The rows come from 5 hidden closed curves, with some noise, and rows from the same curve form a group. Each curve winds through 6 dimensions. The rows are also pushed far along 4 directions, which tell nothing about the answers.
Known rows, each followed by its group:
[ -7   3  -9  -4   8  -3  -6  -6  -3  -6   1 -12  12  10   5   3  -1   0
  -5   6] | som
[ 6  2 -7 12  6  9 11 -3 -1  5 -9 -6 -4  8 -1 15  8  6  8 -2] | som
[11 -2  0  4 -3  5  6 -5 -1 -2 -7 -1 -5 -6 -3 -2  3 -3  1 -5] | pidez
[  2  -4   7  -3  11  -5   3  14 -11  12   0  10  -1  11  -1   0  -4  12
  -8  -5] | Pefo
[ -3   1  -2   3   2   5  -3 -19   0  -4  -3  -8   1   2   2   3   5  -5
   5   5] | som
[-1 -3 -5 -1  0  2 -1 11 -1  2  7  7  0  5 -8  6  1 -3  4 -8] | Pefo
[  6   3   2   9   2   2   6 -12  -2  -2  -9  -2  -6   2   2   1   4  -2
  -2  -2] | Pefo
[-5  2 -3 -2 -5 -7  0 10  1 -4  6 -1  3  4 -1  7  1 -3 -2 -3] | Fek
[ -3  -5   4  -8   1  -8  -9  -9  -2 -12   2  -7   6  -7  -3  -9   4  -5
   1   2] | som
[ 0  0 -7 -3 -3 -2 -5  5  8 -6  6 -4  2 -4 -3  2  3 -6  4  1] | Pefo
[-3  1 -7  2  5  2  4  7 -1  7  2 -3  1 12  1 14  2  4 -1  2] | som
[-11   3 -10  -7  -3  -4  -2  26   1   5  14   7   8   4  -2   3 -12  -1
  -8  -6] | Fek
[ -5   4  16 -12  17 -11  -4  -2 -10  10  -4  11   3   3  10 -21 -12  19
 -15   8] | Fek
[  8   4 -20   3   3   5  11  12  -3  -8  -2  -6   4  27   0  23   8   8
   2  -9] | som
[-9 -2 -2 -5  3 -2 -9  2  1  0  3  1  2  6  2 -5 -8 -6 -7  9] | Pefo
[-10  -3   6 -11  -5  -4 -10   0  -1   3   6   6   4 -15  -1 -15 -11  -9
  -8   2] | pidez
[-21   1 -11   4 -18   9  -6  -7  17  -5  19  -4  -4 -13 -11  15   7 -27
  20  -1] | Fek
[ -3  -1  -2   7  -3  -2  -3  -8   7  -6   2 -12   0   4   4   8   6  -7
   3   8] | pidez
[ -5  -3  -3  -6   6  -7  -5  -7  -4 -14   1  -9   5  15   1   2   5  -1
  -2   5] | som
[-3  2  6 -8  7 -6 -5  4 -4  6  1  4  5 -6 -1 -8 -3  7 -1  0] | Nobev
[ 16   6  -7  14  15  -2  11 -13  -1 -14 -23 -19  -3  25  14   5   8  12
  -7  10] | Fek
[13 -3  6 -1  8 -6  3  6 -9  3 -5  3  2  1  0 -6  0  9 -6 -7] | Pefo
[ 3 -6  8 -2  4 -3  4  1 -6  4  0  4 -3 -4 -5 -5  2  4 -2 -6] | pidez
[  3   3   1  -2  -4   2   0   1   3   2   3   5   1 -15  -4  -6  -1   0
   6  -7] | Fek
[ -7  -4  -8   1 -10   1   2   3   5  -6  12  -4  -2  -1  -9  12   7 -14
   6  -7] | pidez
[ 3  3 -1 -4  4  4  7  1 -8  2 -5  5  1 11  4 -1 -5 13 -7 -2] | Nobev
[  4  -5  15  -1   2  -1  -3  11  -4  21  -1  15  -5 -14  -2 -11  -9   1
  -7  -2] | Nobev
[ 4  7 -6  1  2  7 10  8  3 10  3  9 -5  7  2 10  0 11  4 -5] | Fek
[ 3  6 -9  3 -1  5  6  8  1  3  0  1  1  7 -2 14  4  5  7 -5] | Nobev
[ -6  10 -18  -4  -5   3   5  12   2  -4  11   2   5  23   3  21   1   2
  -1  -6] | Fek
[ -4  -1 -15   5  -5   7   9  13  -2  -1   5   0  -2  24  -3  25   3  -3
   0  -6] | Nobev
[-8 -4 -5 -7 -4 -3 -4  3  1 -8 10 -2  3  9 -4  9  4 -8  1 -1] | som
[  1   1   9  -9  21 -15  -8   4 -11   1  -6   1   8   7   5 -16  -5  15
 -12   4] | Nobev
[ 22   4   5  10   8  15  13 -17  -8   6 -19   5 -10   6   2   4   9  16
  10  -7] | som
[ 10   1   6  -4   3  -4   4   7   0  10  -1   7  -3  -1   6  -6  -4  10
 -10   0] | Fek
[-8 -1  1 -2 13 -8 -2 -2 -7 -1 -2 -4  4 16  4  0 -1  6 -8  7] | pidez
[ -9   0  -3  -6  -7   2  -6  -8   4  -9   9  -3   3  -7  -7   4   7 -10
  11  -2] | som
[ 8 -2 -8  6 -8  6 10 15  5  5  2 -2 -4  6  0 19  4  1  3 -3] | Pefo
[  4   1   3   6 -14   7   2  -6   6   3   4   9 -10 -21 -10   0   5 -17
  10 -13] | Pefo
[-13  -2   2   0   0   0  -9  -6   0   0   0  -2   1   0  -1   0  -2  -8
   2   8] | pidez
[ 13  -8  15   3   3   0   7  -7  -8   6  -6   7  -8 -13  -5 -11   4   4
   1 -10] | pidez
[ -1  -5   6 -11  -2  -6  -5   4  -3  -2   7   3   4  -9  -5  -7   1  -1
  -1  -4] | som
[ -9  -1   7  -3   2  -4  -5 -14  -1  -3   3  -1   1  -3   5 -11  -3  -3
  -5   5] | pidez
[ 0 -1 -4  1  5  4  6 14 -3 10  0  7 -3 17  0 12 -2 10  0  0] | Pefo
[  5   7 -10   5  10   5   9  -3   1   0  -3  -4  -3  17   5  10   5  11
   3   0] | Fek
[  6   2 -15   6  -8  11  10   5   0  -5  -2  -3   0  15   1  17   2  -1
   0  -7] | Nobev
[ 0  6 -8  0  2  7  5  8 -5  4 -3  7  1 12 -1  9 -3  7  1 -6] | pidez
[-9  2 -5 -3 -1 -5 -6  7  5  3  5 -6  6  1  4  4 -4 -4 -6  8] | Nobev
[ -2  -9   5   3 -17   8   4   3   5   8   9   9 -11 -15 -11   8   3 -14
   9  -7] | Nobev
[ -9   1 -15   3 -10   3  -7   8   5  -8   6  -8   7   9  -2  17   1 -14
   4   2] | pidez
[  4   0   6 -10   3  -2   3  15  -3  15   3  11   1  -8  -1  -4  -5  13
  -3  -5] | som
[ -3  -1  -5   4   0   4  -1 -11   7  -3   6  -6  -4  -1  -2   7   8  -8
   9   1] | Fek
[-23  -3  -4   1  -3  -6 -19 -23   8 -19   5 -19   5  -5  -3  -1   6 -28
   6  14] | Nobev
[ -3  -1   2   3 -12   9   1  -4   3   5   4   8  -6 -11  -4   0  -3 -11
   4  -5] | pidez
[ 3 -1 -6 -4 -4  6  0 21  6 10  7 11 -4  0 -4  5 -5  0  3 -2] | Pefo
[ -5   3 -10   5  -6  10   5 -13   4 -11  -3  -6  -4   8  -2  13   8  -6
  11   1] | Nobev
[10  2 -4  0  6 -4  9 17 -2  6 -2  2 -2 13  3  8  0 13 -8 -3] | Pefo
[  7  -4   9   2  -1   2  -1  -7  -2   0  -3   3  -3 -14  -7  -5   6  -3
   9  -7] | Nobev
[  0   2  -3  -2 -14   3   4   6   6   2  13   7  -4  -1  -3  14   6  -6
   6  -9] | Fek
[ 5  3 -5  5 -6  9  8  1  3  3 -4 -2 -2  4  4 10  1  6  4  2] | Pefo

New rows. What belongs after each?
[ 10  -3   8   3  -9   9   9   7   0  19   0   9  -6 -17  -2   3  -1   5
   3  -7] | Nobev
[ -3   0  -3   2   8  -6  -5   4  -1   1  -3  -6   4  12   6   1  -4  -1
 -11   9] | Nobev
[ 2 -1  0  2 -7  3  7  8  0  8  8 10 -5  2  0  5 -4  0 -5 -8] | pidez
[  2  -3  -5   9 -13  11   4  -6   3  -4   2   0  -6  -5  -7   9   5 -16
   7  -8] | pidez
[  3   2   4  11  -5   7   5 -28   7  -8  -4  -7 -11  -9   1   0  12  -6
  13   1] | pidez
[ 1  3 -1  5 14 -1  5  3 -6  4 -8  0 -1 11  1 -1 -2 12 -2  1] | Fek
[-1  4  0  2 -4  7  2 -8  5 -1 -3  4 -7 -3 -1  1  2 -2  7  2] | Nobev
[ -2  -4   4  11 -10   6  -6 -12  10   0   0  -2 -11 -17  -7   2   7 -22
  12   2] | Nobev
[-4  0  0 -4 -2 -1  3 14  2  8  6 10 -6  6 -1  4 -4  1 -5  1] | Nobev
[ -5   6  -8  -5   4  -7  -1  -5  -1 -13   3  -8   7  21   8   7   3   4
  -6   4] | Fek
[ 5 -3  0  9  0 10  6 -3  1  5 -5  2 -9  4 -4 10  7  2 11  0] | Pefo
[  0   3   6  -9  10  -6  -2   4  -6   6   1   9   2  -1  -1 -10  -3  11
  -3  -4] | Pefo
[  6  -4  17   0  -8   1   3  12  -1  20   1  20 -10 -22  -4 -12  -9   0
  -4  -7] | Fek
[  4   2  -4   3  -6  10   6 -10   0  -5  -6  -2  -2   0   1   3   2   0
   4  -2] | Nobev
[  7   4  -1   8  -4   9  14   0   2   7   2   8 -10   3   0  10   4   7
   6  -9] | pidez
[ -4   0  -1   5  -4   4  -5   0   3   5   1   0  -1  -6  -3   4  -1 -10
   3   0] | Nobev
[ 5 -9  7  8 -6  7  3 -9 -2  3 -3 -1 -7 -9 -4  3  5 -8  4 -2] | Nobev
[ -8   0  -2   4   6  -5  -4  -9   2  -7  -1 -12   2  14   6   6   4  -2
  -2  12] | pidez
[-11   0   8 -15   7 -11 -10  -3  -2   0   4  -2   9 -13   0 -15  -4   4
  -3   7] | som
[  4  -1   0  12  -7  10   4 -12   6   1  -5   0 -13  -5  -3   6   6 -12
   9   0] | Pefo
[  5   0  -3  11  13   3   2 -24  -7 -12 -15 -17   1  13   1   6  13   2
   7   3] | som
[ 11  -3   8   1  -5   2   2   5   1   8  -3   9  -7 -12  -1  -8  -4  -2
  -4  -3] | Nobev
[ -9   3 -16   2   0   0   1   1   4 -12   0 -15   6   6  -3  13   6  -5
   6   3] | som
[-11   2   0 -18   4  -9 -12   0  -2  -3   8   0  13   1   5 -10  -8   3
 -10   6] | som
[  8  -2   5   0   0   5   6 -11  -4  -2  -9  -1  -2  -1   5  -6  -1   6
  -4   2] | Nobev
[-12   0 -15   2  -9   5  -6   0  10  -9   7  -8   1   9   0  12   0 -18
   2   7] | Pefo
[ -2   7  -3   8  -2   4   1 -22   1 -14  -9  -8  -1   5   1   3   8  -5
   8   1] | Fek
[ -5   4  -5   7  11   1   0 -20   0  -9  -7 -12  -1  11   3   2   7   0
   5   8] | Fek
[ 5  6 -1  1 -4  2  6  3  1  0 -1  5 -1 -5 -2  2  3  5  6 -8] | Fek
[-4  2  1  4 -9  3  3 -1  4  3  1  4 -7 -1  0  5  0 -7  0  1] | Fek
[ -6   0  -2 -14   5 -10  -6  16  -1   7  14   5   8   8   7  -5 -12   4
 -18   2] | Fek
[ 8 -7 11 -4  2 -1  2  2 -5  9  0  9 -7  2  1 -2  1  5 -4 -1] | som
[  8  -1  10   2   6  -4   4 -16  -2  -2  -6  -3  -5  -2   8 -13   1   6
  -7   3] | pidez
[-2  0  7 -4  6 -4 -2 -5  0  0 -5  2 -5  2  4 -9 -2  4 -5  9] | Nobev
[ 13   1   0  12   1   3  -1 -13   3  -8 -13  -6  -6  -2  -1  -2   7  -8
   5   1] | Nobev
[ 4  3 -1  0  4 -1  4  7  1  7 -3 -2  0  2  5  4  0  8 -3  3] | Nobev
[ 2 -1  3 -2 -8  5  5  0  4  4  1  5 -7 -7  0 -1 -1  0  0  1] | Nobev
[ -6  -1   6 -11  13  -7   0  21 -12  21   4  12   6   0  -2  -7 -12  16
 -12  -3] | som
[ -1   3  -9   2  -3   7   4 -11   0 -11  -5  -8   2   9   4   6   2  -2
   1   2] | Nobev
[ 5 -6  8 -2  5 -5  0 -3 -5 -1 -3 -2  1 -4 -1 -6  3  5 -1  0] | Nobev
[  4  -2   6  -4  22 -17  -8  -1  -8  -7 -11  -8   6  13   8 -15  -3   9
 -16  11] | Nobev
[ -5  -3   5  -1  -3  -2 -13  -8   0  -5  -1  -5   6 -12  -3  -7   0 -11
   3   4] | pidez
[-16   7  -8 -10  17 -17 -13  -2  -1 -10  -1 -17  17  17  12  -4  -5   5
 -13  19] | Nobev
[ 0 -2  1  6 -3  2 -1  5  3  7  0  5 -8 -1 -4  5  1 -9  1 -1] | Nobev
[ -3  -2  11  -8   9 -10  -8  13  -6  16   1   7   5  -3   6 -13 -13   7
 -17   6] | Nobev
[  3  -3   1   6 -12   6   1   1   4   2   6   2  -3 -12  -9   9   8 -10
  14 -10] | pidez
[  0  -1   1  10  -4   8  -2 -22   1  -5  -8 -11  -1 -10  -1   2   7 -10
  10   3] | Nobev
[ 5  5 -2  2 -4 10  9  7  1  9 -2 14 -9  4 -2  6 -2  6  4 -6] | Nobev
[ 0 -3  4 -7  9 -7  1  3 -7  0 -2  0  2  2 -1 -7 -1  7 -7  0] | pidez
[-10  -3   3 -11  -1  -3  -1   2  -5   1   6   5   2   3   0  -3  -5   4
  -6   2] | Nobev
[  6  -5   4   4  -1   7   1 -10  -5  -2 -10   1  -4  -9  -9  -4   4  -6
   6  -6] | pidez
[ 1 -1  7 -6  1  0  2  2 -6 10  1  4  4 -9  0 -4 -3 10 -1 -3] | Nobev
[ -8   1  -6   5 -10   5  -4  -6  11  -4   1  -7  -3  -5  -1  10   5 -14
   9   8] | pidez
[ -9  -5  11  -3   4  -1  -4  -7  -6   4  -3   4  -2 -12  -7 -11  -2  -1
   2   2] | som
[  4   5 -14   6   8   4  14  17  -4   5  -1   4  -4  31   0  23   4  13
   0  -7] | Pefo
[ -9   4   3  -7  12  -9  -3   9  -3   5   2   3   6  -1   2 -11  -8  11
  -5   4] | Fek
[  4  -7   8  -2   0  -5  -6 -19   2 -14  -3 -10  -1  -9  -1  -8  10  -8
   4   6] | som
[  1   3  -7  -9  -2   2   2  19  -3  10   9   9   8   2  -1   6  -6   7
  -3 -10] | som
[ 6 -3 -1  3  0 -4 -1 -3  0 -8 -1 -8  2 -2 -2  1  7 -5  1 -3] | Pefo
[-13  -2   8 -10  -5 -11  -8  15   1   8  10   9   2 -10   0 -11 -13  -5
 -13   3] | Fek
[ -8   2 -10  -2  10  -5   2  12  -4   0   4  -1   3  25   0  13   1   6
  -5   1] | Pefo
[  5  -4  -3   2  11  -5  -2  -6  -3 -11 -10 -18   7  16  10   0   2   7
  -7  14] | Pefo
[-4  2 -8  0  1  3 -4 -7  0 -4  2 -9  8  1  0  6  3 -4  4  1] | som
[  8  -6   4  10  -8  13  10   0  -3   9  -3   9 -12  -4  -9  10   6  -4
   9 -11] | Nobev
[ -2  -6  17  -4   6 -10 -14 -10  -5   0  -2  -3   6 -14   2 -18  -2  -2
  -3   7] | pidez
[ -7   1  13 -12   6  -6  -9  -7  -3   4  -1   9   1 -11   3 -22  -9   5
  -6   7] | Nobev
[ 2 -1 -2  3 -2 -2  4 -8  3 -8  2 -7 -2  1  4  0  3 -4 -4  1] | pidez
[ 2 -1  4  3 -4  0  2  3  5  7  1  1 -5 -4  3  4  1  0  1  3] | pidez
[ 3 -8  6 -4  1 -9 -5  6 -2  0  2  0  1 -4 -1 -8 -2 -3 -8  1] | Nobev
[  9   0   2  -1  15  -2   3   1 -13   4  -9  -1   7   7   1  -3   0  16
  -5  -5] | som
[ -2   4 -10   3   3   6   3  11  -3   4  -6   1   0  19   1  13  -3   4
  -2   3] | pidez
[ 7  3 -7  3  1  4  4  2 -2 -1 -5  2 -1  9  1  3 -1  0 -4 -5] | Pefo
[12  3 -3  6 -5  5  9  0  7  3 -2  0 -8  1  4  9  5  1  2 -2] | Fek
[-11   2   1  -9  10  -7  -6  -8  -2  -6   0  -7   5   6   3  -4   1   5
  -2  10] | som
[  2  -5  10 -11   9 -10  -4   0 -10   1  -4   1   7   1   8 -19 -11  10
 -20   6] | Nobev
[ 19   4   3   9   3   6  12 -12   3   2 -13  -1 -12   1   6   2   8  10
   3   0] | Fek
[-1 -4  0 -5  1 -8 -1 13  1  4 11  1  2 -1 -2  2  0  0 -4 -3] | Fek
